The first 10 rows are patterns. Each new row is the sum of 2 different patterns, raised or lowered, with some noise. Before adding, each is slid sideways (what falls off one end comes back at the other) and multiplied by a number that may be negative. Names go in the order of the patterns.
Known rows, each followed by the names of its patterns:
[-19  15   9  -9 -13 -11  20   9  22  15  12 -21 -10   6  19   8 -21  -7
  13  -2  22 -15  14   4 -23  -5  20  19 -15  -2  -3 -26  -1]
Q_119
[-20  -1   1   9  -5  21  16   3  -6 -11 -16 -21 -16  24   7 -15 -16  -4
   3  22   5  15 -21  17  26  15  17  -5  26  13 -11  18  13]
Q_913
[-10 -23  19   6  15   9 -26  15  12 -19 -12  18  15  -4  -3   5  23  -4
 -16   1   0   6 -13   6  24  -2   7 -15 -17   4  -7 -15 -14]
Q_983
[  9 -16  -3  -7  -3   1  23 -22   1   1 -21  15   8 -21 -14   3  -8  -3
   3  11  -9  12  -6   1 -11  22   3  16  19 -21 -22   9   3]
Q_956
[  6  -2 -21 -26 -10  14 -26  24  -5  -9 -14 -19  11  23   2  -1   9 -11
 -10   3 -17   0   6  14 -11   7   8 -18 -11   6 -20 -13  20]
Q_435
[-21 -11 -23   6  -6 -13  15 -24   1  19   0  -2  -8  -8  -3   7   8  15
 -20 -22  19  16  21   1  23   1  -9  18   4  21 -11  15  24]
Q_859
[ -7  23  21 -14   1   0   5  18 -11 -14 -16   1 -16 -18  -4 -18  24  -1
   2 -25  17  -9  -4  23  17  15  -5  -3 -19  20  -3  12  -9]
Q_186
[ 11  21 -23  14  18  26  -3  27 -25  -9 -21   1   5 -21   2 -22  16  16
 -13  10 -22 -27  -1  10  11  10 -19  26 -13  14  25 -14  13]
Q_465
[ 22  18 -13  10  -3   5  -4  -7  -2 -14 -19  -5  26  19  -2   9  -4  -9
 -21  10  -1  25   9 -19  -9 -18  -1   2  -5 -26  24 -25   8]
Q_189
[ 10  13  10  -3  -1  10  20  10 -11 -11 -21 -23  12  20  24 -17  15 -24
 -12  13  19 -14   1 -17  21   4  25 -21   5  -6  -4  -6  14]
Q_151

New rows, each followed by the names of its patterns:
[  9  38 -10  22   3  -9 -15  29  17  -4   4  -1   3  12  -2  26   6   1
  33  35   4  16   7  43   6  20  11  -3  11  39  15 -27   8]
Q_913 Q_465
[ -5  -4 -41 -43 -17 -10  -7 -22 -35 -37 -10  -8  16 -37  -4 -18 -42   7
 -10 -18 -39  -6  -9 -37 -27 -25 -21 -15 -32 -12 -47   0  -4]
Q_956 Q_859
[ -2  -4   2  39  24  30 -22  15 -13  -3  31  35  22 -18 -33  -8  22 -27
  26  -4 -16  30 -10 -14 -30  33 -16 -20  -1  16 -29  44  20]
Q_435 Q_465
[-24 -11 -23  10 -28 -13   1  -1 -10  28  10 -11 -25   8 -20  -7 -17   1
   4  12  21  26 -32  -4  13  -1  11   3 -35 -17  -8  11 -17]
Q_913 Q_956
[32 27 24  3 30 11 14 20  4  3  7 28 -1  7 -7 42  0 40 10 53 14 14 55 33
 47  6  7 21 29 36 47 17  9]
Q_186 Q_465
[ 15  39  -8  14  51  34  32  10  31  30  -6  38  10  21  17  23  33 -18
  22 -12  10  -7  10   9   9  24  50  18  16  23   7  28  14]
Q_859 Q_465
[ -1 -20 -25  -8 -45 -28 -45 -19 -49  -1 -35 -31 -37 -16 -29  13  -8 -22
 -37 -23 -10 -21   4 -16 -41  -3 -47 -13  19  -8 -14 -27 -31]
Q_465 Q_189
[ 19 -15  -9  14 -22   2  28 -11   9   8  -2  15   5  33  -2   4  -1   9
   5  30  13  18  21 -24  -1  27  -2  -2 -21   2 -17   2  14]
Q_956 Q_859
[ -1  -4 -10 -25   2   3   3  22   6  -2 -22 -27 -35  32  -4  -8 -30 -16
  16  31 -15   6 -23  12  30  -5  -5 -25  17 -13 -30   1  -9]
Q_913 Q_186
[  4  10 -20  -8 -23   2  -1   8 -27 -21 -19   3 -15  -4 -29 -17  -1  -9
  -5  10 -18  10   5 -22 -16   6  13  -5 -19 -17  -7 -29  -9]
Q_983 Q_151
[-21   9 -15 -18 -12 -34 -13  -2 -20 -16  -6   5 -19  -2 -25 -30 -22   3
 -42 -20  -2 -27 -28 -41 -27 -26   6 -46   0 -27 -18 -22 -45]
Q_435 Q_186
[  6   5  17  38   9   7   6   8   7  21  15   7  44   8   4   6   0  12
  12 -15  17   1   0  18   7  19  20  13  26  26  -5   6  -3]
Q_119 Q_435
[ 35  30  61   7   4  17   2  30  11  43  23   8  -2  33  59  15  30  16
  32 -16  15  40  23  26 -13  30  21  -1  67  25  58  23  13]
Q_119 Q_859
[-11  27  26  30  -3  14  17   5  32 -11   2 -10  25   5  37  36  12 -18
 -21  -7  28  14  16  25 -16   4  30  -8  10   6   1 -12  27]
Q_186 Q_151
[-20  20 -26  -7  -1 -36 -34 -34  -2 -17   0 -25  -2 -26   5   0 -47 -35
  -1  -3   1 -11 -38  12 -16   4 -11  13  13 -16 -11 -39 -15]
Q_435 Q_186
[ 37  39  33  -2  47 -11   3  27  24  38 -10   2  31  -7  -8  -3  20  -1
   7  22 -15  -5  32   4   1  13  10   4  32  25   5 -17  -6]
Q_435 Q_859
[ 25  -3   8  16  21  -7  -8   8  -9 -10  10  42  23  15  15   5  -5   4
  19  22  46   6 -17   6  -4  16   5   2 -18  32 -12  29  17]
Q_956 Q_189
[-11   8 -17 -11  28  17 -10 -21   4  16   3 -20   6   3  11  -6   0  27
   1 -25 -10  11  12  20  20  12  28   0   4  25  -2   7 -18]
Q_119 Q_983
[-8  4  5 49 30 -4  1  3 21 33 19 11 14 15 40 38 42  4 43 23 13 25 19 -1
  8  6 23 28 40 28 24  8  0]
Q_913 Q_189
[38 63 -2  9 25 42 15 24 42  3 17 50 18 25 17 28  5 30 18 23 25 21 36 38
 37 37 49 31 21 38  9 62 13]
Q_956 Q_859
[-12  14  23 -12  31  37 -16   6  -3  46  29   3  23  54  12  14  29  40
  22  24  -8  -3  13   6  31  28  14  28  10  -7  19  48  -8]
Q_435 Q_859
[-19 -48 -39  -2 -39 -27 -30 -24 -43 -32   3 -16  -1 -23 -19 -16 -32  -7
 -18 -41 -15 -38 -18 -23 -31 -17 -17 -45  -7 -11 -30 -38 -37]
Q_956 Q_859
[-11  -8   7  11 -15  -6   1 -25 -20 -29   3   1 -25 -32 -21  -7  -3  10
  12 -16  12  -4  19  19 -26   7  15  -8   9   0 -21   8  -7]
Q_913 Q_983
[ 24  56  38   5  14  -8 -11  12  43  38  20  36 -22  -6  13  32   9  12
 -23  59   1  49  15  37   1  19  10  35  22  28  23   4  -1]
Q_189 Q_151
[ 8 34 27  8  7 14 11 35 -8 27 22 10  0 -1 21 19 32 21 34 20 -6 28 16  7
 16 36 20 16 22  6 19 21 -3]
Q_983 Q_435
[ 23  11  27  -2  11   6  31  41   1  19  12   1  30  -1  11   5  -8  -7
  43  31  17  20  -9  13  26 -16  15  36  22   1   4  35  39]
Q_119 Q_983
[-18 -22 -21   5 -14  -9   8 -30  -9 -10  17  -7 -19  20  14  39 -22  22
   6 -29   9   7 -28   3  -2  10  12   3   3   4 -12   1   7]
Q_859 Q_189
[-10 -11 -35 -24  13  15   9 -17 -14   1  11  22 -38 -19  11  -5  -5  -1
 -11  18  20   9  -5  21  30  11   7 -32 -19 -22  34  -1  24]
Q_186 Q_151
[ 48   6   7  18  -9  34  54  18  45  10  -7  21  39  53  38  -7  40  -9
  13  59  26  60  18  58 -24  22  53  69   6  50 -15  31   5]
Q_465 Q_151
[  4  18  -3 -24   9   7   6  -4 -14   4  -3   7  36  20  -3  24   8   3
  18  -3  27  29  45  12  37   6  22  25  48  -1   2 -24  10]
Q_913 Q_465
[-26  -1  40 -22  14 -14  -9  10 -29  -7 -23  37   3 -16 -12  16  -9  35
  33   8  -1 -15  15  27   8 -23   8  28 -18  11  34   3 -10]
Q_983 Q_465
[19 29 -3 14 36 27 53 47 -6 47 13 58 68 20 28 57 22  5 40 53 65 13 32  3
 17 -5 38 35  4 41  3 41 31]
Q_435 Q_465
[-10  27  26   2  13  -3  23  21   8  51  41  31  29  39  28   9  61  34
   7  24  33  48  30  20  20  17  17  31  51  23   8   9  14]
Q_983 Q_859
[-12 -51 -21 -21 -13  -8 -23 -35 -21 -11 -36 -17  -5 -20 -17 -29 -12 -17
  -8 -25 -54 -25 -46 -45 -43 -14 -32 -12 -35 -16  -3 -36 -21]
Q_119 Q_983
[ -3  -9  -2 -17  -5 -10  15  22 -22 -16 -40 -39   5   2   3 -37   3 -47
  -8   7  19 -12 -24 -13  21 -20   5 -18   6 -20 -16 -13  20]
Q_983 Q_151
[ -7   3  26  21 -20 -19   4   9  -6  10   0   8   9  -3   7  -9  25 -17
  -5   4   1   4  17   7 -13   3  -3  27   3 -11  23   3   5]
Q_119 Q_186
[ -6   8  -1   4 -10  23 -14   8 -15  -8  -9  10  10  22  -4  -2  -3  -8
  23   8 -21 -16 -15 -19   8  14  22 -20  17 -20  -9   5  21]
Q_956 Q_151
[41 11 15 26 36 29 -3 27 33 15 -5 -2 34  7  5 50  5 24 32 26  7  8 17 26
 35 38 48 18 -9 33 49 50 27]
Q_913 Q_859
[ 20  17  57  22  43  21   3   3  53  29  18  15  13  22  35  -2  28  32
  20  24   4  22  14  37  20  14  -2   3  44  31  28 -11  28]
Q_119 Q_186
[ 22  -5  -3   6  -7  11  34  28  28  -2  -1 -19  14  -2  32  28  18  13
  36  -3  15   7  22   1  27  -6  17   3  31 -10 -12  -9  -6]
Q_913 Q_151
[ 36  13  10   0  13  26 -16   1  33 -10   0  52  24  18  -5   0  -6  20
  -9  44  22  22  22  18  12  37  34  30  31  10  -3  21  -7]
Q_913 Q_435
[-24 -15  -7 -28  17  12 -11 -35  -5 -22  -3 -32   2 -22   7 -25  -4  12
   2 -29 -14 -36  -4 -14 -11  -3 -25 -32 -11  10   9   8   1]
Q_119 Q_151
[ 28   3 -24 -24 -10   7  18  29  18   8  -7 -22   6  34   5  20  -5  19
  13  47 -30  30  -6 -14 -13  27   1  21   9   3  12  12  34]
Q_189 Q_151
[-8  5 43 39 14 24 11 12 -1 36 -2  5  8 15  1  0 -3 10 23 28 25 15  8 25
 25  7  7 16  1 40 29 29 45]
Q_913 Q_956
[36  1  7 24 29 35 20 22 32 12 43 31 -3 13 -1 14 -5 17 15 22 21 16 39 -4
 15 47 19 36 30 39 30  4 44]
Q_983 Q_859
[ 11 -17  40  12  20  15   0  58  19  42 -14  18  23   6  58  57  32   5
  10 -10  52  -7  38   3  -8  50  27  -5   3  40  12  21 -16]
Q_186 Q_465
[ 24 -30   7 -13 -36  14  33   4 -13 -14   9 -17   5  -9   6 -16  12  -8
  -9  32  -7   5  33  19 -19  -1   8   9  -4  -7 -15  15  -2]
Q_119 Q_956
[-47 -47 -29 -62 -14 -11 -20 -24 -33  -7 -14 -45 -33 -21 -18 -31 -27 -16
   8 -14 -29 -38 -31 -13 -27 -13  -1 -39 -19 -50 -27 -34 -43]
Q_913 Q_983
[ -2  36  10  29  36  13  -1  37 -11  26  -8  28 -24  32   9  -4  -2   4
   4   7  16 -13  15   2  10   0 -14   1  31  25  28  -4 -19]
Q_186 Q_151
[  0  20  10   1   4 -11  -9   2 -20  14  -6  -5  -4  25  32  -2  21 -13
 -18 -11   2  14  41  14 -24 -11 -19  11 -14   3 -30  11 -10]
Q_465 Q_189
[-10 -15 -17 -29 -23  -2 -13 -18 -41  -3 -30 -33  -4  12   6 -25 -14 -36
  -9 -33   1 -26  -8   7 -18 -38 -29 -17 -13  -6 -45  -7 -46]
Q_186 Q_189
[ 17  23  51  23  20  30  26  10  21  25  57  -4  35  -5  -1  53  22  32
  11  44  17  33 -17  48  -5  31  18  53  16  23  39  24  47]
Q_465 Q_189
[21 13 -8 30 26 23 45 13  8 35 35 30 32 15  7 -8  9 11 35 33 19  8  0 -4
 10 48 27 11  3 22 31 36  8]
Q_956 Q_151
[-10 -33  -4 -22 -29   3   8  -7  12 -16   2 -26   8   2 -21  11  12   1
  -6  15 -11   5  -7  28  -2  -5 -31  11 -23 -17   1 -10  18]
Q_435 Q_465
[-52  -9 -45 -25   0   6 -19 -24 -20 -50 -11 -22 -31 -37 -15   4  -6 -46
 -35 -28 -11 -25 -13 -36 -44 -33 -53 -30 -14 -39  -2 -18 -31]
Q_435 Q_186
[  1 -26 -16  -4  -2  -3 -19 -14   3   2 -45 -11 -13 -22 -15 -16  14  -9
  -8 -31 -12  -1  -8   7 -22 -14  -3  16 -35  14 -12 -39 -32]
Q_435 Q_189
[-27  -4  22  21  33  22  18 -12  15   1  37   1 -16 -30   6 -11  26 -13
 -16  -5  -6  19  -3  -4  -6 -24  -8  10   7  15   9   1 -14]
Q_913 Q_189
[-12  -1  13  10  25  -1  21  13  30 -19  -1  13   7   1   9  20  -5  14
 -15  -7  14  12  36  15  24  35  30 -26  19   9 -20   9  30]
Q_189 Q_151
[-22   2  16  -9  -9 -24 -34 -44   4  -5  -1 -15  12 -40  -7   5 -15 -30
  -9 -10  27  -2  -3  -8 -33 -17  -9  -8  18 -13 -24  -6 -18]
Q_435 Q_151
[  8 -10 -18   6  -4 -32 -13  22  10   4  25 -49 -43 -21  -4   2 -44 -12
 -35  -5   1   3 -25 -25 -31 -37  11   3 -27 -42  11 -29  -1]
Q_956 Q_465
[ 12  25  30  -6   6   2   0   7  19  -8  -3  -1  24   6  29  18 -15   9
  -2  21  -5  29  33   2   0  23  11  12   3   5  -9  42  -3]
Q_956 Q_151
[ -3 -29 -39   8 -15  -4 -37 -12  17   2 -26 -20   1 -15 -20 -15 -25  -9
   4 -27 -19  -1 -11  15   8 -26 -33 -14 -30  10  -6 -17  13]
Q_983 Q_186
[ 35 -39 -11   9  30 -31  -5   7 -21 -22 -33   6  12  18 -17  -4  -3   2
 -16 -26 -24  27  10  -7  -1  -8  18  17  34 -15  10  10  -2]
Q_983 Q_186
[-15 -13 -41 -31 -15 -37 -10  -8 -33  -8 -23 -13   9 -55   5 -20 -49 -15
 -16 -11 -34  -3 -26 -16 -35 -25 -39   2  -6  -7 -14  -4  -1]
Q_983 Q_465
[  6 -15  -2  18   3  -6  12 -18  -3  37  15   0  15   8   1  -3  -6   0
  -9  -9  -7  15  15  10  19  18   8 -17   0 -10  35   4   5]
Q_189 Q_151
[ 17  41  40  41  18  -5 -13  28  22  25 -13  38  -6  22  37  54  -8  27
  17  10  28  19   1  -4   8   7  37  36  26  18  23   6   7]
Q_956 Q_189
[ 16  17 -19  18  13  -4  47  16  44  11   5  21  19  50   4  -3  13  -3
  20   9  29  20   5  -6  26  48   9  21  12  24 -18  11  25]
Q_119 Q_859
[ 28 -10  -1 -37  20 -13  24  -6 -12 -23 -21  -4 -32  -9  14 -19 -27  12
  16  11  15  28 -25 -31 -21  18  -2  35  30   3 -37   8  15]
Q_913 Q_151
[ -2  30  -9  17  15  11  16  36   2   2   5  23  18   3  -6  -5  18  35
 -13  22  -3 -26  -1   7  19  20   5  10   3   8  29   5   3]
Q_186 Q_465
[ -4 -32 -13 -41   5 -26  -8   9 -31 -48 -23  -7  -9 -26  -5 -25  -6 -27
   0 -31  -7 -12 -48 -10 -23 -44 -36  -4 -21 -23 -29  -9 -13]
Q_119 Q_956
[  7  -8  26  -4  30  26  49  13  16 -12  13   2  32  36  48  42   7  53
  32  29  -1  18  19   6  67  55  25  -2  -6  10  53 -24  63]
Q_435 Q_465
[  1 -24 -29  -5  -2  -1 -26 -15 -15  -3   2  27  -4 -12 -14 -34  15  -8
  -5  -7 -12 -22   0  -1  13 -26   2 -27   9 -15  17   2   8]
Q_956 Q_151
[-34 -12 -41 -30 -29 -14   8 -24 -43 -20 -23 -38 -31 -15 -29   5 -19 -45
 -40 -30 -26 -27 -11 -33 -14 -26 -11 -22 -15 -32  -4 -11 -15]
Q_435 Q_189
[-10  -5   3  -2   0 -28  -1 -20   8 -29  -7 -18  -6  13 -46 -33   7 -19
 -10 -12  -8 -11 -15  -3  -3 -35  -9  -2 -17  16  16 -12 -35]
Q_913 Q_956
[-16  -6 -14  -3 -14  12 -21  -6 -18 -19 -30 -16  -8  -2 -14 -27 -18 -28
   7   4 -33 -27  -9  -5 -10  -8 -22  -4 -17  11 -12  -1  12]
Q_956 Q_186
[-33   5 -20 -24   3   6   7 -15 -27 -39 -12 -35  -2 -14 -12  -9   8 -47
 -26  -9   0 -10 -24 -40 -22 -12 -19 -49 -17 -36  -1 -19  -5]
Q_186 Q_151
[ 21   0  34  32  17   3   8  25   8   7  18   7   3  -6  31  48  32  44
  -5 -14  -3  30  -6  28  25 -12  15  34  27  37 -22  25   2]
Q_983 Q_151
